The same things were measured in two ways. Each way mixes the same 9 hidden numbers, adds some noise and spreads widely along 5 directions of its own, which tell nothing about the thing.
Some things both ways: the first way, then the second way.
[ -8  21   9   4   4  -6   1 -16   7   1  -4 -11  -3 -13   5   0  -3  10
  -7 -22 -14  -1 -12]
[  5  13   7   0  -1  -3  14   9  11  -3   3   3 -11 -13 -10  -4   5   4
   2]

[  4 -14  -2   7   9  -1   3   8  -2  -8   8   7   5   3  -5  -1  11  -7
   3  24  -2  -2   5]
[  9  -4   9   9   3   4   2   9  -9  -2  14 -13  10  -2   4  15  -6   5
  -4]

[-11  11  -7 -10  -5   3 -11   8   1  10 -10  -2  -2  -5  -9   8 -14  -6
 -10 -28   0  -7  -7]
[ -9  11 -19  -1  15  -2   5  -9  -1   6 -27 -11   9  11   8  -7   0   0
  -5]

[-6  2 -7  0  8 -9 -1 14  0  9  3 -1  0 -6 -9 -2 -3 -3 -2 -4 13 -2 -6]
[  6  -9  16   7  -8  -9   7  -4   2  -1   0 -10   0   4   4  -6  -9  -5
  14]

[ -6  16   3  -5  10   6  -1 -11   5  -8   9 -16   6   3  11   3  -9   5
  -1 -12 -21  -5  -4]
[-26  -4   9   7  10  -1  15  24  -7  -8 -18  -4  -3   7 -27  24 -24   8
 -13]

[ -7  11  -5  19   2  -7   6  13  -5   8  -4  -2  -4 -14  -3   2   1  18
  -3  -1  -1   4   5]
[-13   9  10 -14 -13  -5  23   1   5  -4 -18  -6  -7  -9   1  -6   0   5
  -9]

[ 12  -7  -6 -11   5   4  10  -2   8   9  13  -1  -2   6   0  -5  -1 -18
   1   0  11  -4   8]
[ 14  -7   9  12  -4   3 -12  -7   7   9   8   0   2   3   5  -5   2  -4
  19]

[  5 -22   5  10   0 -16   9  -6  -1  11  -4  -6   6 -11  -8  -8  -8  23
   8   7  15   9  13]
[-11  -2  32  -3 -19  21  -8   0   2  10  17  12 -16   2   5  -6  -1  -2
   9]

[  8  -6 -14   5  13  -3   9   5  -4   5  -8   7   3  -1  -6   2   0  -5
   5   1  12  -2  11]
[-11   7  -3   0   3   8   0  -2  -1   4 -14  -2   2  16   6   9 -14   9
 -16]

[  3  -7   5 -14  11 -11   7 -17  -1   5   5  -5  -6   1  -7  -9  -3  -6
  10   7  -1  -3   6]
[  2  13  18  -7  -9   3 -10 -12   8  26  22  16  -9  -9   3 -21   6  -3
  26]

[  3   6  12   8  -2   2   4   4   7  -1  -4   6  -3 -12   3   1   5  -4
  -6  -4  -6   1  -2]
[ 19 -16  14  12  -9 -16  13   3   8  -7   9  -8   1 -12  -1   0   0   4
  18]

[ 3 -2 -6  3  0  0  4  5  6 14 10 -6  0  0 -3 -7 -5  2 -7 -1 10  4 -2]
[  5  14   7   2   1  15  12   8   0   0  -9 -14   5   2   7   3   3   1
 -12]

[ 12  -1   3  -1   3  -3  10 -16   2   7  -6   4  -9  -3  -3  -2   4  -9
   0  -1  -1  -1  10]
[  4  -8   3   9  -8   0 -15  -6   7   8   2   8  -5   8  -1   1  -5   2
  11]

[  9   2  -8  -4  -1   3   3  -5   2   5  -3   6  -8   2  -5   4   6 -16
  -7   2  -3  -4  12]
[-10  12   5  -3   6  14  23  -7   7   9 -27   1   4  16   9  -1   0  -3
 -12]

[  7   9 -10  15  19   2   5  17  -8  12  20  -1   0  10   3  -7   9  -4
  -5  15   9   2   4]
[ -5   6  12  -4 -13  -5  14   4   4  -1 -10  -4  -6   4  -3  -7   3  -7
   5]

[  5   1  12  -6   5  10  -7   4  -9   6  -3   7  -2   8  -2  -9  -2 -15
  -3  -5  -6  -2  -4]
[ 17  -1  33   8 -17  -4   3   1  10  13   1  -8  11  10   1   4 -12  -5
  23]

[ -8  -7   0   4   2  -6  -3  20  -8   5  -3  -4   8  -8  -6   0 -10  15
   5  -2   6   2   7]
[-14   0  -3   0   5  -9   0   7 -14  -2  -8 -20   7  -1   2   4  -9   7
  -2]

[  3  -1   3   0  -1   2   0  -6  -2 -10  -3   7   0  -2   4  -6  15  -4
  -7  -4 -14  -3  -5]
[ 12   4  -3   1   1  -7   4   0  -3  -7   8 -11   3  -8   8  -1   5   1
  -3]

[  1  19 -22  -1   4   9   4   4  -6  -1  -1   2  -5   7   5   2   6  -7
 -10 -12 -13  -6   5]
[-22 -14   5  -4 -10 -13   9 -10   9  -5 -33   6 -11  16 -10  -2 -17  -4
  -3]

[ -4  -4   5   1  -6  -7   5 -16   8   2   5 -10  -5  -6  -6  -9  -3  10
  -3  10 -13   5   0]
[-21  -8   7   2   1  -9  19  16 -13  -9  -2 -20  -6  -8  -2   0 -12  16
   1]

[ 17  -3  10   3  11   4  15   0  -2   3  14   4  -2   6  13 -23  13  -7
   0  10   0   4   5]
[  4   7   8  -4 -11  -5   6   3  -3   1   6  -9  -1  -4   4  -4   1  -1
   3]

[  7   1 -34   9   5  14  11  11   4  -8  -5  15   3   7   0   1   9 -17
  -8   8  -4  -3   8]
[  2 -11 -16  11   7  -7  10  -3   5  -8 -13  -9  -3   0   5   2 -12  16
 -10]

[  8   1 -15  -9  17   2  12   7  -6   5  15  -2  -1  11   5 -12   5 -10
   4   2   6  -6   8]
[ -5   6  18  -7 -11   1   0  -4   4   4  -9  -1   1   9   1   2 -14  -5
  -3]

[ 1  7 11 -1 -2  0  0 -3  2 13  3 -7 -6 -5  0 -4 -7  2 -6 -9 -2  2  2]
[-14   7 -13   3  10  -5  12  14 -11  -4 -23 -22   9   7  -2   7  -6   7
  -9]

[ 19   2   2   1  20   8  19  20  -5   1   5  13  -1   2  14  -7  10 -19
   9   5   9  -3  18]
[ -1   4 -27   2   9 -20  -3  -2  -9   0 -11 -13  12   4   1   8  -9   9
  -6]

[  6   3  -1  -2  14   0   3  -1   2   8  -5  -1   2  -2  -1   6 -11  -9
   4 -10   9  -4   9]
[-10  -4  -1  11   6  10 -12  -2   4  16 -10  17  -4  23 -12   7 -12  -3
   3]

Other things, the second way, with their names:
K_344: [ -6  -7  -9   9   7  -2 -11   5  -8   1  -4  -5   5  11  -4  14 -10   4
  -5]
K_608: [ 11  -5   2  17  -3   1 -17   9   8  -2  12   2  -5  -3  -5   5   5   9
  11]
K_176: [-35   0  28  -6  -4   3  36   8  -7  -7 -31 -15  -1  16   1  -1  -6  -5
  -3]
K_262: [ 25  12   9  -7 -10  12 -17 -11   8  16  10  10   5  -3   3   0   9 -21
  -1]
K_15: [-14 -18   6  11   2  -4   2  -4   0   4  -8   4  -4  13  -3   4 -17   5
   6]
K_387: [11  2 15  0  4  8 -3  0 -1  5  7 -5 14 -5  4 13  3 -7 -5]
K_724: [-27 -16   4   3  -4  -8  12  10 -14 -11 -20 -11  -5  15 -11   8 -14  -5
  -7]
K_578: [-18 -13   3   1  -4  -4  12  -5  -1   0 -11   9 -14  12  -5   0 -15   1
  -6]
K_423: [  3 -18  48  -1 -23   5  16  -3   7  -1   5   2  -3   1   2   3  -3 -14
  11]
K_433: [  4  -8  13  13 -16 -17  24   8  17 -13 -17 -17  -9   2   1  -8 -12  20
  15]
K_875: [ 21  -2 -11   7   0   7 -38 -14   3  12  24  16   1   3   7   1   9  -8
   5]
K_971: [  3  14 -15   2   3 -18   8   9   1  -9  -6 -19   0 -10  -1  -5  -6  15
   0]
K_360: [-25  13  13 -13  -6   0  27   1  -1   2 -27  -8  -7   7   0 -12  -5  -4
  -5]
K_622: [ 20  -7  -9  17   9 -12 -10  -4   5   6   6  -3   9   0  -3   7 -11   7
  10]
K_226: [-13 -15   6   4  -4 -14   6   4  -4  -3   3   2 -16  -1 -13  -6 -11  -1
  11]
K_56: [-11 -20 -13   8   6 -15  -3  -2 -10   0 -18  -7  11  14  -6  14  -8  -5
   1]
K_243: [ 30   8 -10  14   2 -12   6  14   3  -5   0 -25  19 -12   5  12   7  14
   3]
K_789: [-26  -7  -1  -1   0   5  -2  -6  -4   8  -6  15 -19  12  -6  -5 -11  -2
  -3]
K_545: [ 13 -11   6  15   3  12  -7  -4   5  10  10  13   0  12  -1   9   4 -10
   4]
K_659: [-20   2  19 -16 -16 -17   6   0   0  -7  -2   0 -13 -12  -4 -14   6  -5
  12]
K_634: [ -4  14 -10  -1   3  12  -1   2   6  -3  -8   5 -11   3   1  -5  13  -2
 -13]
K_588: [ -8  18  -4  -6   4  16   3  -8   2  14 -13   3   0   8  10 -12  13  -9
  -5]
K_677: [ -3  -1   9   3   7  -2  36 -16   9   8  -5   4  -7   1  14 -19  -3   3
  10]
K_65: [ 5  7  0  6  2  3  5  3  4  0 -1 -9  2 -3  9  0 -1 13 -1]
K_845: [ 18 -18  -5  18  -2 -22 -26   6  -5  -6  21 -14   2  -9  -5   5 -13  10
  20]
K_393: [  3  20 -21  -4   5  -6  -7   4   6   5  -9  -1  -3 -11  -8  -3   0  10
  -7]
K_115: [ -4   6 -17   4  13   7 -31   4 -13  11  12   1   5   0  -3   7   9  -2
  -1]
K_215: [-19   0   0   2   9   9  12   1  -7   7 -14  -1   1  17   1   8 -13   4
 -13]
K_410: [ 27 -10  -1  10   0   6 -37   2   0   0  21   4   8  -9  -6  17  11 -12
   0]
K_118: [-22  -4   2  -2  -1 -17   5   1  -5   3 -15  -3  -5   9 -10  -4 -13  -1
  10]
K_212: [27  3  3 16  5 12  0  4 16  2  5  2  7 -3  1 12  7  5 -2]
K_862: [-12 -11   3  -4  -6   1 -10 -17  -4  13   4  16  -8   9   3  -9   8 -17
  10]
K_268: [-10   2  -2   2  -2   2  -6  11 -14   2   8  -7  -8  -1  -4  -7   6  -5
   5]
K_508: [ 9  8  8  4 -8 -2 -6 -2 12  2 -1  2 -2  7  2 -2 -4  1  8]
K_108: [-16   9 -25  -3  21  -1  -9   1 -20   7   3  -8   3  -5   5  -4   5   2
  -7]
K_950: [-10  -7 -10   5   2 -17 -10  -1  -7  -5  -5  -3   0   9  -5   6  -9   3
   3]
K_932: [-2  2 -7 10 11 11  1 -1 -1  5 -1  7 -3 14  0  4  3 -5 -6]
K_320: [  9   6  -4   0  -9  -8 -32  -3   5  -1   4   0   3   1   1   3   6  -3
   7]
K_369: [-10   2  12  -3  -5  -3  13  -4   0   4   1  -4  -5  -3   7  -8 -10  10
   5]
K_403: [-12   1   7  -8  -8   2  -6  -5  -4   8 -10   1  -2   8  -2  -2  -8  -9
  -2]
K_447: [ 17   5  -1   8  -1  -6 -14   5  -1  -1  10 -14   8  -3   5   2   6  -3
  11]
K_312: [ -9   8 -23   2  11  -7  22  -2  -6   5 -18 -11   3   6   8  -7  -3   9
  -6]
K_849: [ 14   6   4   4  -1   7 -12   0  -5  -4  10 -15  10  -3  16   1   8  -3
   0]
K_296: [ -7 -12  -4   8  -2   8  -5  -6  10  -1   2  18 -25  -3  -1 -15  11   0
   5]
K_68: [  6  -1 -20   7  12  -9 -21  -4 -11   4  11  -5  10  -2   4   4   8  -4
   4]
K_177: [  7   5  -6  -3   4   4 -24  -4 -13   8   7  -9  19   0   9  13   1  -6
  -9]
K_424: [  4   4  -9  -4  11   3   1 -15  -1   8  -3   4   6   1   8   0   4  -9
 -10]
K_855: [  9   2 -12   8   8  -8  -1  -9   7   4   8   6  -7  -2   3  -8  -6   9
   7]
K_103: [-10  -4  16   7  -6  10   6  -5   8  10 -16  10  -4  22  -1  -1  -3 -10
   6]
K_569: [-9  7 -4  3  1 -3  3  5 -1 -4 -9 -8 -5  6  1 -5 -4  5 -1]
K_832: [ 11  16  -6   0   4  -4  -9   7  -2   1  -6 -15  18  -1   1  11   2   0
  -5]
K_101: [-12   1  14   9   6  16  11  14   0   1  -8   8  -5  11 -14  14  -3  -4
 -10]
K_829: [ 1 -9 -4 15  3 -4 -3  1  0 -4  2 -8 -5  4  5 -7 -1  5 10]
K_62: [ -6  20 -17  -5  16   2  12  -7   1   4  -8   4  -7   2   3  -7  -7   5
 -18]
K_490: [ -6 -13   9  16  -4   2   9   9   2  -8  -3  -6  -7   8   2   5  -7  13
   2]
K_519: [ -5  -2  -1   7   0  -1   2  14  -9 -10   2 -19   0  -8   6   1   6  12
   0]
K_618: [  0  -1  22   7  -4  -6  22  17  -1  -3   7  -6  -5  -4 -13   3  -7   1
  11]
K_808: [  2   8 -11   2   3  11 -16  -2  -3   7  -1  -7   5   0  13   0   6   6
  -8]
K_336: [ -1  -8  17   6   1  12  -7   3  -4   3   3   0   8   5   1  13   6 -10
   1]
K_43: [ -7   1 -17  -4  10  12 -17 -16   2   9  -4  18  -9   5   2   0  -2  -3
 -18]
K_372: [-15  -5  -6   0   3   0   1 -11  -4   4   1   8 -13   9   7 -12   1  -2
   1]
K_50: [ 32  19 -12   1  -3  14 -35  -2   8  11  22   8  -1 -11   3  -5  22 -10
   0]
K_542: [ -6   6  14   0  -8   2  10  -2  11   4 -23   0   2  18  -1   2 -10  -2
   0]
K_872: [ -1  -3   6   6   1  11  11   7  -1   2  -8  -5   5   5  -1  14  -5   5
 -12]
K_748: [ 1  6 -1  5  2  0 -2 -1  7 10 -4  8 -2  8 -6  0 -4 -1  6]
K_892: [  6  -7  11   9  -5   0 -16  -5  10   3  -1   3  -1   5  -1   0  -7  -2
  11]
K_842: [  0 -10 -34  12  13 -12 -27 -15   4   7   7  21 -13   4  -6  -6  -3   6
   9]
K_132: [  0   6   0  -2   1  -6   0   0  -2   1  -8 -13  12   1   3   7  -6   3
  -3]
K_801: [ -3   4 -11  -2  -2  -8 -17  -7  -6   1   0  -9   3   3  11  -3  -4   6
   0]
K_810: [-17  -9   9   1  -3   5   1   5  -4  -1  -4  12 -13   8 -14   6  -2  -9
  -5]
K_450: [-13   1  13 -10  -7  15  -6 -18   5  12  -5  17 -12  13   5 -11   1 -17
  -2]
K_779: [-1 -8 11  8 -1  0 22  5  2 -3 -3 -2 -5  2 -1  0  3 -1  4]
K_833: [  2  -4 -14   6  11   3  -5  -3 -10   7  -6  -1  10  16  -1  15  -2 -11
 -12]
K_249: [-23   6  -3   0  13  12   1  -3  -7  10 -12   6  -5  17  -2   2 -18   1
 -12]
K_391: [-18 -21  -3   3   4  -7 -13 -11  -5   8  -6  12  -9  12  -9   0 -15  -7
   5]
K_201: [ 16   4  -7   7   0   3 -25  -7   0   6   9   0   2  11   7  -2  -1  -8
   2]
K_890: [ -1  10  -7   3  12 -12  27   3   5   1  -9 -13   0 -15   1 -10   1  14
   6]
K_609: [ -1 -15   8   4 -13 -11 -23 -16   4   8  15  16 -16   3  -1 -21   4 -14
  30]
K_603: [  8   5  37   1 -20 -10  18   7  15   4  -1  -3  -8  -5 -10 -14  -4  -8
  28]
K_715: [-6  1  3  2 -1  7 -6  0  0  6 -2  4 -2  7 -2  4 -3 -2 -2]
K_346: [ 10  -8  -9   4  -5 -18 -10  -5  -4   0   4  -4   1   3  -2   3 -12   1
   3]
K_117: [ -6   0   4  -3  -9 -18  -2 -19   4   7  -4  -1  -6   9  11 -22  -8  -1
  23]
K_271: [ 16  16   2  -3  -3  -2  -1  -1   9   4  19   3  -8 -20   2 -15  14  -1
   8]
K_9: [-13  -7   7   5  -7   6   5  -3   2   3  -5  11 -15  14   1 -13  12 -12
  12]
K_859: [ -8   4  -3  -3   1 -11  17   2   1  -3  -2 -10  -5 -18   3  -8  -4  19
   2]
K_373: [ -7  12  21  -6  -6  28  -7  -5   9  17  -8  16  -1  11   0   2   7 -15
  -4]
K_719: [  3   9   0   3  -3  17  -5  -5   7   8 -14   2   2  19  10   1   5  -7
  -8]

Some of these things the first way, each followed by its name:
[-10   5 -12  11   8  -4   6  15   4   3  -3  -2   4 -10  -7   7  -9   7
   3   1   5   0   0]  K_859
[  2  -3   4   6   8   9  -8  13   6  -8  -2   8  13  -1   1  11   2 -13
  -6  -8   2  -7  -9]  K_545
[  9   3  -5  -9  11  -6  16 -18   8  -3  -8   6  -7  -6   1  -5   5 -18
   3  -7  -1  -7   3]  K_855
[  6  -6  -6  -7   3   4  -2  -6 -10  -7   2   4   3  10   4  -9  10  -6
  -5  -1 -11  -5   4]  K_609
[ 4 -4 -8  4 10  9 -2 10 -5 -5  4  3 11  8  2  0  2 -3 -1  1 -3 -4  2]  K_715
[ -4   1   3   1   2 -11   5   7   5   3  14 -10  -5 -10  -4  13   5   5
   4   8   1  -5   9]  K_410
[  0  -1 -13  -1   7  -1   0  -8   2  -2   5   2  -4   7 -13   5   6 -17
  -3  18  -8  -6   2]  K_215
[  2   8   8  -4   6 -10   5   0  -6  13   5  -5 -11  -6  -4   3   1  -1
   3   0   2  -3  11]  K_832
[ -3   4  26   1  -2 -14   4 -13  16  21  15 -20  -6 -15  -1 -14 -11  15
  -4  -8   8   9 -14]  K_268
[ -8  14   2   1   9 -12   6  -7  10   8  13 -13  -6  -9  -3  -4  -2   2
  -3   1   0   0  -9]  K_226
[ -4  10  10   6   9  -7   3   1  10   4  11 -14   4 -11   6   7  -4  11
  -1 -12   3  -1  -6]  K_810
[ 13   8  -3   2  13   0  19   2  -3   9   1   1  -2   0  15 -19   1   1
   2  -8   6   5  13]  K_971
[ 8 -8 -4 -7  1 10 -4  0 -6  0  4 -3  9 10  5  3 -2  1 -1 -7 -6 -4 12]  K_373
[-13   0   5   8  -5  -3 -12  10   2  -4   2  -3   3  -8 -10   9   4   8
  -8  -1  -8  -3 -14]  K_423
[ 13  -1 -17   1  20   6  13   4  -1 -12  -9  13   8   1   7   6   6 -17
   6  -5   2  -9  13]  K_842
[ -5   8   0   6  14  -2  -1  20   7   3  11   4  -2  -5  -9  11   5 -19
  -1   9   9  -7  -9]  K_833
[ -1   2 -11 -14   2   8   0  -5   1 -12   4   2  -1   7   0   1   5 -15
  -3   3 -19  -9   4]  K_391
[  4   6  -5  -4   6 -11  10 -21   3  14   7 -10 -10  -1  -3  -9   1  -1
  -3  -3   3   0   2]  K_569
[ -5   5  15  12  -8   3 -12  -2   4  -5 -14   4   3 -13  -2   5   3   5
 -14 -11 -14   2 -11]  K_779
[ 11  -3   1   4  -6   0   1  -6  -4  11 -13   6  -3  -4  -3  -3   2  -1
  -9 -11   3   2   9]  K_719
[ -6  -3  -9 -10   5  -9   1  -8  -1  -1 -10  -3   3  -5  -9   0 -10   0
   2  -7  -1  -5   3]  K_249
[ -7  10  -6   4   5  -7   0  13  -3  17   6 -10  -2  -5  -3  -7 -10  11
  -5  -7   9   5   0]  K_360
[ -2  -4  -1  -1   6 -15  12  -4   5  10  -3  -3  -6 -13 -11  -2  -7   2
   7   2  13   0   5]  K_369
[-11   3   1   9   5  -8  -7   6  -3   1 -10   0   2 -11 -14  13  -5   4
   0   1  -1  -3  -2]  K_344
[  1 -13   4  -5   2 -10   6   6   0   0   4  -3   3  -9  -2  -3  -3   5
   8   9   3   0  16]  K_108
[ -5  13  -3   5  -2 -12   0 -21   8  11  -1 -13  -6 -10  -6   5  -2  10
 -11 -18  -1  -1  -8]  K_634
[ 14 -11  13  -9   5   4   7   4  -3  -8   6   6   2   1  11  -2  10 -11
   6   1  -3  -6  14]  K_68
[ -4  -3 -37   2   6   0   2   2  -6 -16  -6   8   3   5 -10  11  10  -8
  -2  13 -13 -10  10]  K_43
[-13  13 -23   0  18  -8   1   1   4  -4  -4   0   2  -3  -9   3  -2  -9
  -3  -8   1  -8 -15]  K_62
[ 13  -7 -21 -11   8  11   8   5  -8  -3   5   3   8  15   9  -6   1  -8
   1  -7   0  -6  17]  K_892
[ -8  -2 -23  -1   5  -1  -7   7  -6  -4   2  -1   6   7  -9   4   3  -1
  -6  -3  -2  -7  -4]  K_450
[-1  5 -3 13  7 -6  3 16 -3  9 12 -6  0 -4  1 -2  3 10 -4  9  4  4  8]  K_724
[ -1   2  -5  -4  12   3  -5   3  -3   3  18  -3   2  13  -4  -2   6 -11
  -5   2   1  -7 -11]  K_447
[ -3  -2 -13   2   7  -8   3  23  -4  -6  -3   8   1 -10  -6  11   8  -7
   3   6   5  -8  12]  K_424
[  2   2  -7 -12   6  -1   8  -4  19   0  -1   4  -2  -8  -3   2  -2 -25
  -3 -14  10  -8  -9]  K_677
[  0 -10 -11   0  -4   7  -4   2   1   3  -1   1   6   5  -8   1  -6  -1
  -5  -5  -1  -1  -2]  K_808
[ -2  10  11   2  13 -11   5  -7  15  11  14 -20   2 -12   2   9 -10   6
   2 -12  12  -2  -4]  K_101
[ 10  -6 -13  -6   9  -4  11 -16   5  -3  12   1  -4   7  -2  -3  14 -16
  -1  13  -2  -7   5]  K_372
[ 15  12 -16   8  13   4  19  -4   8  23   9  -2  -7   5   3 -11  -2 -12
  -8  -7  19   3   2]  K_433
[  0  12  15  -2  11 -10   7  -4   8  14  -7  -7  -4 -18   1   4 -13   0
   4 -24  13  -2   0]  K_748
[  2   2  14   4   3  -1  -3   2 -13  -6 -20   6   5 -10   6   3   2   8
   1 -18 -10  -3   8]  K_950
[  8  10 -16  -3  19   9   4   8  -4  11  13  -1   0  16   3  -2   0 -18
  -4  -6   8  -7   1]  K_542
[  7   4   6  -1   6  -9   5 -10  -7  10 -17   1  -2 -11   2  -4  -2   6
   1 -26   5   0   6]  K_508
